The same things were measured in two ways. Each way mixes the same 11 hidden numbers, adds some noise and spreads widely along 7 directions of its own, which tell nothing about the thing.
In the rows, 128 means zero.
Some things both ways: the first way, then the second way.
[127  60 134 149 119  80  94 131 130 128 110 130  55 156 126 124 132 109
 111 136 137 135 100 122 140 119]
[187 133 132 101 136 173 123 170 137 119 159 160 112 156 107 112 143 175
 144 131 110 124 140]

[125 111  93 124 126 120 111  95 177 142 111 120 107 119 163 137 129  99
 126 151 125 116 145 119 129 163]
[140 155 106 122  40 138  94 124  98 154 122 177  93 112 146 144 127 211
 147 103 188  87 120]

[134  64 138 170 159 118 155  93 138 118  97  92  42 143 107  56 134 129
 114  78  84 119  75 109 153 161]
[ 92 136 120 103 125 138  96 123 142 160 143 124 118 159 146 154 137 124
 113 105 126  82 147]

[128 148 197 215 162 126 160 141  58 245  79 140 162  53  45 145 118  95
 154 181 137 159 165 112 153 178]
[157 119 144 106 128 108  99 104 112 107 105  80 134 131 153 183 120 138
 153 135 128 143 104]

[141 125 135 113 138 120 109 102 151  96 118 153 104 110  91 147 118  69
 184 132  99  96 165 123 164 151]
[115 139 101 138  92 102 108 138 123  69  69 133 148 139 129 116 101 169
  89 153 137 162 148]

[153  59 147 150  75  63  91 136 144 110  87 167  67 131  80 143 107  85
 161 119  98 136 132 115 166 136]
[ 88 110 145 122  77 131 122 114 131 131 106 104 109 172 140 131 124 144
  95 132  97 127 132]

[170  73  70  95 126  41  88 177  76 148 117 155 181  57 157 158  77 180
  87 170 168 133 155 115 133 168]
[189 156  67 110 112 171  87 158 145  99 163 173  65 149  66  77 132 158
 173 127 156 102 168]

[103  92 117 156 122 120 194  75 151 123 114 128  83 152 122  93 115 185
 105 113 112 100  78  98  92 159]
[170  71 156 149 123 187 180 130 125 167 189 174  69  73  92  77 162 101
 150 135 129 136  71]

[117 116  88  47 212  85  82 148  73 126 160 133 115 119 166 155 121  99
  83 179 200 103 141 147 125 127]
[120 161 122 130 135 107 120  93  96  92 150 114 170 102 128 124 144 112
 148 149 118 136 158]

[110 105 179 185 162 100 151 169 107 179 118 125 147  57  55 127 103  67
 210 136 145 125 166 107 187 147]
[104 197 143 121 134 113 112 106  94 110 123 144 158 101 143 143 151 184
 145 132 186 145 128]

[149 107 125  97 128 141 120 127 152 112 135  97 140 150 193 137 138 123
 130 137 130 112 139 108 125 112]
[144 132 108 149 121 119 105 114 134 115 131 101 121 114  89 113 134 123
 129 142 104 121 112]

[128 122 152 158 116 114 179 145 115 180 116 108 133 123 114 101 137 138
 143 149 141 173 125 108 133 123]
[187 189  88 118 103 111  67 118 117  59  96 132 140 147  83 142 140 221
 194 170 155 128 150]

[117 114 124 105 137 141 117 131 121 165 115  67 126 147 180 170 147  75
 111 153 157 126 133 151 123 108]
[188  99 102 121 106 110  85 130 126  92  62 167 159 101  99 167 102 149
 145 145 129 122 125]

[121 130 122 185 221 131 112  93 140 156 123 126  73 124 102 110 110 101
 104 136 109 114 137 112 135 173]
[141 151 152 134 213  99 165  89 107 102 143 131 170 102 167 160  59  98
 122 119 111 137  66]

[137  67 114 111  60  94 131 131 163 100  87 144 103 137 164 119 120 130
 101  77 101 136  95 109  90 140]
[108 133 142 111 121 128 105 103 121 166 135 126 130 111 151 161 122 104
 138  98 117  81 121]

[130 145 109 131 194 143 123 132 152 163 136  95 119 106 164  85 150 109
 123 149 157 165 134 127 145 140]
[118 145 146 137 163 104 138 125 141 153 130 109 152 119 176 155  83 131
 139 131 116 105  88]

[148 120 124 108  63 142 129 155 143 166  85 109 177 139 131 174 123  82
 126 120 123 124 149 131 140 109]
[132 115 112 106  86 158 125  94 120 111 123 149  71 123 109  86 134 135
 147 106 139 105 173]

[146  17 119 127  63  57 162 193  89 151  98  97 122 158 109  92 116 158
 112  79 144 164  69 136 159  94]
[135  94 159 109 185 143 139 129 140 121  61  93 139 187 178 151 141 111
  52 122 106 154 132]

[125 124 161 125 154 133 139 140 114 133 111 128 143  93 145 118 133 111
 138 120 125 143 133 109 111 142]
[122 116 137 151 171  95 162 107 144  91 111  86 170 106  75 127 118 121
 110 108  84 151 103]

[161 110 129  99 141 129  90 121 113 124  98 132 119 109 119 141 148  74
 131 135 101 104 139 127 151 148]
[140 149 118 134 168 115 143 107 124 121 136 101 149 117 126 141 116 131
 148  84 119 107 122]

[147  67  61  31 109  68  62 181 126 103 136  74 106 194 210 168 111 108
  63 127 191 137 115 168 155  67]
[137 137 128  87 174 175 134 142 147  99 146 179 115 145 112  76 118 119
 139 129 113 112 182]

[124 171 159 157 128 158 173  76 168 117 106 172 155  71 108 120 110 157
 155 130  94 103 139  66  96 176]
[130 116 139 170 103 148 166 113 125 183 169 117  83  80 111  95 167 100
 164 110 152 128  91]

[116 162 113  83  97 211 183  89 191 107 124 124 204  60 139 114 171 108
 191 107 129  56 122 122 120 139]
[ 69 159 130 167 147  94 134  79 105 136 166 116 181  83 117 136 132  76
 122 128 102 115 100]

[146 161 144 111 104 155 154 102 151  83 112 148 145 105 127 135 120 133
 142  93 101 117 129 112 105 138]
[146 127 131 129 133 127 136 132 131 122 161 151 116  63  92 118 126 108
 202 125 168 148 116]

[142  61 134 186  81  97 117 122 105 174  78 118  69 178  75 117 146 145
 112 143 129 176  77 163 180 110]
[ 99 113 138 114 117 149 134 134 139 130 161 123 113 168 139 115 126 123
 133 142  94 119 138]

[105  78 160 137 172 101  98 176  68 181  97  97 103 131 149 130 133  98
  92 137 171 172 111 150 145 120]
[140  88 157 109 121  93 114 132 118 127  53 108 185 107 173 211  97 136
 115 107 116 141 108]

[143 130 135 190 111 126 150 116 103 214  73 169 140  91  65 122 145 113
 142 147  95 175 141 129 125 186]
[137 138 107 131 117 110 129 113 124  98 143 131 125 104 118 112  89 158
 151 131 126 116 121]

[106 135 142 157  77 146 157 124 163 171 114 108 145 148 148 172 133  94
 148 131 131 150 142 128  95 110]
[133 123 103 124 134 106  96 119 144  16  88 155 169 130  50  95  80 126
  84 196  52 155 147]

[107 167 119 109 186  97 141  89 102 126 116 145 113  91 133 168  71 137
  90 167 142 119 157 114  95 189]
[133  92 106 133 123 123 100 153 152 109  69 159 139 106 135 115  99  78
 126 171 135 143 147]

[137 126 108  91 105  83 117 153  91 162  99 148 171  97 143 192  89 124
  91 153 154 137 156 126  99 151]
[177  91 137 117 114 136 124 124 115 131  78 140 113  93 157 147 114 115
 154 120 161 136 113]

[117 118 117 121 115 124 183 127 135 152 115  95 157  99 135 126 122 126
 142 131 145 121 126 117 128 141]
[139 121  91 105  91 178  70 175 156 148 120 184  84 131 120  83 164 133
 131 159 169 101 191]

Other things, the second way, with their names:
K_977: [ 98 167 129 151 178 103 158 120 124 109 132  67 179 163 142 139 111 135
  93  91  84 134 118]
K_185: [108 120 138 141  81 111 130  88  90 112 122 115 127 122 140 148 121 139
 133 134 128 147 101]
K_806: [139 100 134 156 116 129 146 154 145 106  88 148 145 126 111 105 125 119
 125 177 109 170 131]
K_441: [137 123 131 107 165 148 137 120 139 123 122 144 108 168 144 135 123 115
 111 120 138 130 135]
K_388: [ 87 145 128 135 105 132 150 138 129 134 142 102 137 201 149 120 128 160
  65 101  76 120 151]
K_580: [105 113 167 100 201 161 146 155 167 174 183 138 107 124 150 127 141 106
 143 133 139 119 101]
K_76: [ 88 116 136 112 108 125  98 129 139 139 122 112 124 155 185 137 114 102
 100 170 110 122 144]
K_774: [204  85  88 149  82 154 140 130 138  76  76 182  94 134  46  76 120 150
 132 140 109 135 146]
K_316: [135 157 108 122 217 136 127 148 159  77 112 152 173 127  73  98 123 134
 130 125 114 127 149]
K_918: [140 121 134  83 124 157 103 147 129  91 148 155 106 121 121 100 144 156
 126 168 142 150 152]
K_387: [136 105 118 138  71 132 101 109 103 126 122 118  97 119 131 129 151 119
 122 155 147 147 112]
K_110: [162  84 161 142 129 131 171 109 133 128  92 149 131  82 118 121 120 130
 192 140 127 137 106]
K_772: [114  79 133 152  95 108 164  92 140 127 123 135 118  68  62 123  81 119
 165  89  92 103  79]
K_482: [145 143  80 140  75 132  96 142 127  69  84 199 137 150  78  96 122 152
 128 173 136 144 179]
K_870: [138 126  95 133 110 114 118 123 150 129 137 178 109  65  98 112  87  89
 209 134 167 107 152]
K_671: [122 148 111 126 134 121 120 135 132 141 117 113 133 137 183 135 100 120
 126 105 142 105 153]
K_173: [100 151 143  86 124 139 117 103 104 134 131 111 121 178 184 159 145 148
 143 107 149 112 164]
K_24: [111 213  90 111 133 110  49 128 102 117 162  99 166 163 158 166 141 135
 125 130 131 103 161]
K_763: [166 115 115 140 156 139 119 138 155 127 119 131 120 143 108 128 112 121
 138 146 103 111  98]
K_753: [ 60 174 109 119  96 111  67 136 107 136 131 145 165  94 155 142 107 118
 117 116 146  96 147]
K_61: [ 73 156 147 133 147  90 107  93 118 162 122  50 148 108 186 174 140 128
 125 108 153 113  95]
K_361: [172 130 126 153 143 138 144 120 134 102 141 111  94 116  99  91 115 151
 135 147 115 142  74]
K_183: [108 156 115 148 100 117 122 141 119 150 131 126 151  90 131 123 143 143
 128 106 147 118 137]
K_369: [147  99 144 127 130 147 155 182 138 124 156 162 136 106 131 110 100 112
 124 142 109 160 113]
K_105: [129 100 145 134 159 145 151 120 160 179 141  95  83 138 170 122 119  96
 154 128 134 108  97]
K_963: [150  63 111 150  71 126 131 149 160 112  86 190 134 103  28 126  91 144
 161 137  83 115  96]
K_742: [123 101 156 118 120 134 132 124 140 117 154 135 100 114 100 125 127 120
 177 169 129 157  97]
K_470: [144 130 128 125 100 127 117 128 112 145 131 134 112 117 190 138 100 101
 148 147 147 134 125]
K_202: [134  95 131 140  58  90  98 127 135 132 101  88 120 118 148 165  86 148
 124 160 101 130  84]

Some of these things the first way, each followed by its name:
[164 115 134 152 123 104  81 127 145 152 122 129 130 129 132 187 115  74
 168 184 117 120 194 101 154 128] => K_361
[128 156  98 119 166 148 138  94 161 130 133  76 105 139 155 128 120 115
 100 133 141 115 127 125 134 129] => K_441
[158 111 142 131 123 117 139 133 104 154 103 119 127 108 119 128 143  94
 156 141 107 152 148 124 143 144] => K_61
[165 155 117 100 101 148 133  97 166 106  90 183 150  63  87 111 141  84
 166 103  76 101 142 109 130 180] => K_671
[107 126 125 162 207 108  40 107 129 175 114 143  82 100 134 144 136  95
 111 216 174 146 138 137 159 152] => K_388
[161 115 111 134  45  67 115  90 162 100  91 228  69 123 129 145 125 116
 127 121  66 172 143 102  48 183] => K_202
[124 122 161 203  44 140 193 150 117 232  82 119 165 111  52 149 155  78
 191 127 127 172 136 148 137 120] => K_918
[128 114 119 139  82 114 216  53 140 104  94 183 107 113  86 104 105 199
 128 107  76  95 102  88  79 199] => K_387
[150  96  98  76 144  86 105 127 106 107 110 186 137  59 123  96 131 155
 124 145 138 122 118 122 144 176] => K_977
[125 112 114 104 130  95  87 121 120 123 113 163 130  99 164 166 118 119
 119 163 140 141 141 125  96 152] => K_183
[154  73 136 105 138  80 102 175  91 133  86 161 161  32 109 130 103  90
 149 112 124 118 154 114 161 185] => K_772
[109 147 120 153 215 122 196 117  99 175 133  75 112  59 116  65 130 138
 129 140 167 154 119 128 146 173] => K_580
[141 141 115 161  64 108 107 143 130 202  97 137 148 106 108 190 138  75
 148 174 147 188 156 155 125 119] => K_76
[101 143 125 138  88 135 150 112 127 187  77 159 202  50 135 171 117 151
 141 169 146 145 148 134 107 184] => K_753
